All groups share one centre, and each spreads out both ways along 12 directions, with some noise.
Known rows, each followed by its group:
[-7 -4 -2 23 -7 15 -7  3 -5 -6 -4  5 -2 -2  3 -5 -3 -6 -5] : Q694
[ -7  -9 -25  11  15  -3   1  -5   0 -14   5   7  -4   7   3 -11   2  -3
  -4] : Q126
[ 11  -8  -5   6  -5   3   3   4   6   1   8  -3   3  -8   3 -10  -7   1
  14] : Q975
[ -4  -4 -17   4  15  -3  -9  -2   3  -5  -3   3  -1 -17   6 -16   5   3
   1] : Q975
[ 10   5 -10  12  19 -11   1 -10  24 -17  -3  -2   1 -22  -7  -6   7  11
  -2] : Q975
[ -9   5 -10  -7   4   6   4  10 -13  11   4   1  -4  15   5  18  -7  -1
  13] : Q335
[ -7  -3  13  -7  16  -2  -7  -2  -9  -7  17  10   6   8   1 -17  -1 -10
 -11] : Q975
[-10  -6  -7  17  21   0  -9  -6   9  -2  16  12   3   1   5  -2  -2  -6
   1] : Q335
[-11  -7 -20  -1  18   5   5  12  -8 -11  17   0 -10  -9   7   2   5  11
  -4] : Q975
[  9   5   9   6  -4 -13   3  -3   8  10  -1 -12  -2   0  10   8  -4 -12
  -4] : Q335
[  8  -2  16 -25  -3   9  -1   8  -8   3  -6  -8  -9   8 -14   0  18  12
  -2] : Q694
[ 7  9 12 16 -4  5 -7 12 -8 -5  1 -4 -7  0 13 -8 -9 -4 -8] : Q694
[  2  -8  23  -2  -3   6 -15  -9  -2  13   0 -11  -2  -7  -2   5  -1  -6
 -14] : Q126
[ -1  -5   1  -1 -15  -5  -1  -1  -5  -4   3  -9 -11   0   4 -13  14  -1
 -21] : Q335
[-15   5  -8 -12  -2   1 -11  10  -1  13   2   0   8  -9  11   6 -11   4
  -1] : Q694
[ 17 -15  16  -4 -10  14  -3   5 -18  10 -13  -6 -20  22   2  -8  12  -2
  10] : Q975
[  5 -13 -11   0   0  -5 -11  -6   0   4 -11  -4  -5  -1   9   3 -10  -1
  -2] : Q126
[ -3   8  14 -15  15   2 -19 -12  -3  13   8 -10  -4   6  -4  -6  -4   2
 -10] : Q126
[ -8 -12 -23   2   8  -8  13   6 -14 -14   7   1 -11   6  11   8   4  -3
  -9] : Q694
[ -5  18  11  -5  -5   7  -7  -2 -11   0  17   3  -6  -3 -10 -23  15   5
   7] : Q126
[ -3 -13   0   9  10  -6   7  -9  -8 -15   2  11  -3  20  12 -16  -8  -2
 -18] : Q975
[  3 -19   3  -5  -5  17  -2   4  -2  -1  -1  -2   4   2 -10  -1  -4   3
  -1] : Q694
[ -6   8 -17   3  11  -2   7   6  -2 -11  -2  -2 -10   1   5 -12  13   5
  -5] : Q126
[ -2   8  11   8   3   1  -5   7   4  10  -8 -11  -4  -1  12   1   2 -10
 -10] : Q694
[ -3  15  19   7   0  -5  -9   0   1  13  11   7   6  -5   4  14   0 -11
  10] : Q126
[  6   0 -10  -2   1 -14  20   1  10 -16  14   6   5  14  -6  16  -8  10
   1] : Q975
[  4  -7 -26   2  24  -5  -5   6 -16 -14  -3   9 -14   9  15  -3  -6   4
  10] : Q126
[ -2   4   4   5  10  -9  -6  -5   6  11  19  -1   0  15   8   2  -9 -12
   1] : Q335
[  4  18  -4   4  14  -3   9  14  -7  -7 -22  -9 -15   1  13   2  10   0
  -4] : Q126
[  2 -13 -15   1 -17  -7   8  -3  16   1   1  -2   9  11   5 -11 -15   0
  -3] : Q335
[ -5 -14 -20  19   2  -6   3  -6  -2 -21   5  17   4   9  -2   5  -6 -10
  -3] : Q694
[ -7   3  -4  -7 -10  -4  -1   7  -5   5  -3  -1  -1   5   6  11   2  -3
  -5] : Q694
[ 12   2  -9  20 -14  -5  -3   7  13  10  -3 -12 -10 -12  12  -1   9  -9
  13] : Q975
[  0   6  -4  -5  23 -10  -6  -2  17  -7   4  13  15  -9   1  -9  -6  10
   4] : Q335
[-11   4 -22 -12   3 -11  -7   1  -6  -2  -4   6   0 -19   3   6   7   6
   5] : Q335
[ -5   9   8  -4  19   3 -15   2 -16   2  15   0 -16  -6   2  -4  18   1
   0] : Q335
[  4 -14  -6  19  -4   2  -9  -2  -9   0  14   1 -17  -1  15 -13   2  -3
   3] : Q126
[  0   3  12  -8   2  16  -7   8 -11  -3  -1   0 -11  -8  -7 -10  18  16
   0] : Q335
[  3  13 -15   5   6  -7  -9   7  16   5   0  -5   0 -20  -4  12  13  -4
  16] : Q975
[-10  -2 -15  13  -5   8   5  14 -15   0  -3  -4 -15  -1  18   6   1  -2
  -4] : Q694
[ -9  -6  -8  -1   5  -8 -19  -4   1   5  -6   3 -12   4   1   7  27  -8
  -8] : Q975
[  7 -11 -13  14   1  15   8   8  -4  -9 -12 -11 -13  -8  -6   3  14  -2
   3] : Q975
[ -2 -10  -6  25 -16  16  -4   1  -4  -6  -4  10  -5   9  -4   2   3  -3
   4] : Q694
[  4  13   9   3  11 -15  -2 -16  12   2  -4   3  -3   2   8   4  -4  15
  -7] : Q975
[ -1  -9   1 -11 -14  -8   3   7 -14   1  17   7  -5  20  19 -18  -9   5
  -3] : Q975
[-17  -7 -14   0 -23   0  -1   6 -10   2  10   7  -3 -12   8   4  10   3
  -2] : Q126
[  4   3   6  -8   1   2  10   4  16   3   1 -15  -3  -3  -7  -5  16  10
  -8] : Q126
[  4   1  -6   5  11   9   8   9  -5  -1 -12  -6  -4 -10   6   4  -4   2
   9] : Q335
[ 12  -3  12   7 -11  -2 -12   7  13  -1  -1  -8   6  -5  10 -18 -13  -4
 -14] : Q694
[  0   1 -12  -6  -8 -18  -4  -9  -3   2   1  -2  -3   5  -2   6   5 -14
  -1] : Q335
[ -7   6  -7  -9  -3  -4 -12 -14  -3  -1 -20 -10  -2   1  -5 -14   2  -3
 -23] : Q126
[ 11  13   4  17 -11  -2  -4  15  -6 -10  -2   4 -12  13  14  -5  -4   0
   0] : Q694
[ 10   5  13 -13  22  -1   1  -1   4   1   4   3   9   8 -10   8  -8   1
  11] : Q335
[ -8  13   3 -17  -7   2  -5  -2 -11   5 -22 -12  -5   2  -5   3   6  -1
 -17] : Q126
[ -8 -18   1  -4 -10  19  10  11 -16   1  -5  -3  -9   0  -4  26  10   5
  -6] : Q335
[  4  -1   9 -15   1   5  -3  10  -2  -5  -9  -3   6   8  -7  -2  -3   1
  -9] : Q694

New rows, each followed by its group:
[  8  -2 -10   6  -5  -5   8   8  11  -2  -5   1  -3   7  11  -4  -1  10
   6] : Q335
[ 13 -22   0  22 -13  18  -3   6  -4 -14   9  -2  -6  -3   3 -17 -11   2
  -2] : Q694
[ -7   2  -9 -21   0   1   1   5  -7  -1  -2 -12 -12   6  -2  -5  13  14
 -14] : Q126
[  5   9  24  -6  14 -10  -9 -12   9   8   5   1  12  -3 -10  15  -4 -13
  -1] : Q335
[ -3  23  -4 -12   2 -13 -10  -4 -12   5 -12  -7  -4 -22   1   3   8  -8
   4] : Q335
[-11  11  17 -12 -14   3  -1  -4  -5   9   0  -5   1  10 -16   8  14  -7
 -14] : Q126
[-13   4  11   2   9   7 -15   1  -8  10  11  -3  -1 -17   9 -10   3  -7
  -8] : Q975
[ -6   6 -14  -8   8  14  -9  -3 -17   1  -6  -2  -5  -5  -4 -16  -6   7
  12] : Q126
[ -4  -8  -6 -10   0   0 -10   5 -12   2  -8   7   3 -16   7  15  -7   4
   6] : Q126
[ 16  -8  19 -14   0  -3  -4  -9   9   4  20   3   5   4  -8  -9  -9  14
   9] : Q975
[ -4   0   9 -11  14  -4  -9  -4   8   1   7  10  -1  18 -13   7  19   2
  -2] : Q694
[  5 -16 -13  -2 -20  -8  11   0  10  -9  -9  -7   3  -6   4 -12   0   6
 -15] : Q335
[ 12   1   6  -2  -2   4  -6  -1   4  -5 -11  -2  10 -13 -15 -18   5  -8
   8] : Q975
[ -1  -5   7 -15  14   7  -9   1  -7   1  22  -2  -8  -3  -5 -12   8  14
  -1] : Q126
[  7   0   3   7   2  -2  15  14   2  -5   0  -3 -10   6   5  12  16   1
   1] : Q126
[  5 -14 -14  22  -1  -4   8   5  -2  -5  -5   0 -18  22  16   4   7 -12
  -1] : Q975
[ -4   6 -18   1  15  -4   2   9   3   3   7   2  -5  -4  14   2  -2   8
  13] : Q126
[ -9  18  -4 -14   4   3 -12  11  -3   6  -2   0  12 -21 -12   5   7  -9
  13] : Q975
[ 10  -9   6  -4  -1  20  17  15 -15   5  -6 -20 -14   1   4  10  -3   5
   5] : Q335
[  5  -6 -31  -6  14  -6  -2  -4   0 -13  -7   9   0   8  -4 -12  -6   8
  15] : Q126
[  9  -6  -6   1   0  13   6   9 -11   1 -18  -5 -14   9  -2   9   8   1
  15] : Q975
[ -4  20  -4 -11   9  -6   7   7   6  -8  11  -1   7 -12 -12  18   2  10
   1] : Q975
[ 10  -5   7   9  10   9  -4 -10  10   7  -6  -5   6  -3  -8  -1 -10  -6
  11] : Q126
[  8  13   9  -6 -12  -9  -2  11  -9   5  -9   5  -4  -1   6  17   6   0
  13] : Q126
[  4   4  -5 -13  22  -2 -15  -4 -16 -10   0  -3 -15   3   2 -27   3  11
  -7] : Q126
[ -1 -20  -4  10   7  11   2  -2   5   6   0 -11  -5 -11   3  -4   4  -4
  -4] : Q694
[  5 -20  -7   7 -24   2   1  -3  18   0   7   7   4  16  -2 -13  -2   9
   2] : Q335
[  5  10 -12  -1  -6 -22   1  -6  18   1   7   1   0 -12  14  -3  -6  21
   3] : Q975
[  8 -11  18 -15 -12   6 -13   6  -6 -10  21   6   2   8 -10 -10  -4  11
 -10] : Q694
[-10  -1 -12  -3  -4  -2  -1   3  -9   3   6   2   1  -8   8   9  -8  -2
   1] : Q694
[  3  -9 -16   1 -18 -10  -3  -5   7   3   5  -8  -4  -7  10 -24  -2   2
  -3] : Q335
[ -5   1  -2   3  -3  -1  -6  -6   7  17  -8   0   9  -1   0  20 -13 -10
   7] : Q126
[-13  -4 -25   8  17   6  -2   6  -2  -3   4  16   0   4   6   7  -3   4
  15] : Q335
[ 16  15   7 -17   7 -15  -4  -5   5   1   3   2  -6  -4  -7  -8  15  16
  18] : Q694
[-12   2  16 -16   7  -7 -18 -14 -14   9  -6  15   1  14  12 -17  -4   2
 -12] : Q975
[ -6   0 -10   5   4   1   7   5   4  -7  15  -8  -9 -16   2  10   8  12
  -9] : Q975
[ 6 -3  0 -3  8 -4  6  4  9  2  4 -1  3  4  6  3 -9  5  2] : Q335
[  8   0   0 -15  16 -11   6  11   3  -9  13 -10 -21  17   6  -5  22  17
 -16] : Q126
[-1  6 13 -9 20  0 -5  0 -4  7  7  6  2  6 -9 30  1 -5 11] : Q335
[  7   3  12   3 -12   2  -2   3   1  -1 -12  -5 -13  11  -5  -4  21   0
  -9] : Q694
[  7  -2 -13   2  -3  -9   7   5   7  -4  -4  -3  -8   7   5  -1  10   5
   2] : Q126
[ 9 15  5  1 12 -6 -4  3  8  8  8 -4 -4 -8  9  0 -4 10 14] : Q975
[ 18   2  13   8  -6 -19  -5  -5  -1 -14  28   5 -14   7   4 -12   7   4
  -5] : Q694
[-13  -1  -2   5 -21  -2   5   7   1   5  16  11   6 -12   2  13  11  -2
   8] : Q126
[  0   6  -2 -11  -3  -8  -6  -5 -15  -2  -3  -7  -9  -2  -7  -4  14  -9
  -6] : Q335
[ -1   7   1   4  -9   4  -3  -2  -5   2  -1  14 -12  18 -12  13  20   5
  16] : Q694
[-10  -7   6 -25   5  11 -13   1   5  16   2  -1  12  -8 -11   1   1   9
   1] : Q694
[-10  -4 -14   8  -4  20   8   2 -19   6 -18  -9  -2  -5  -2  11  -9 -16
   7] : Q335
[ -6 -13  -6  -2  11  -8  -6  -4   3  -7  22  -1  -4  -6   7 -16   5   4
 -17] : Q335
[ 10  23   8 -24  10 -11  -2   4   3  12  -7  -2   6   1  -2   9  -4   5
  19] : Q694
[ -2  -6  -2   4  -1  -1 -17 -10   2   7  -5   5  10 -22   4   0 -13  -5
   5] : Q126
[ -8 -14 -16   6  -3   3 -12  -2   6   7  -4  -3  -9  -5  -7  21  24  -7
  -1] : Q975
[  4  -6  12   5   7  15   6   9 -12  -8 -11  -5 -13  -6  -4  14  18   2
  -7] : Q335
[ 13  18   7   7   6  -8  -6  15 -10 -13  15   7 -16  13  15  -8  -1   8
   3] : Q694
[ -9  -5 -16   2   3   6  10   9 -13   2 -12   1  -5  -1   3  31   1  -5
   8] : Q335
[ -9   4   0  16  14   6  -3  -2   0   7  -3  -2  -5  -4   3  19   3 -10
  -2] : Q975
[ -4  13   6   1  -1   5  -5   5 -10   2 -11  -3   1 -11   3 -11   3 -12
  -1] : Q975
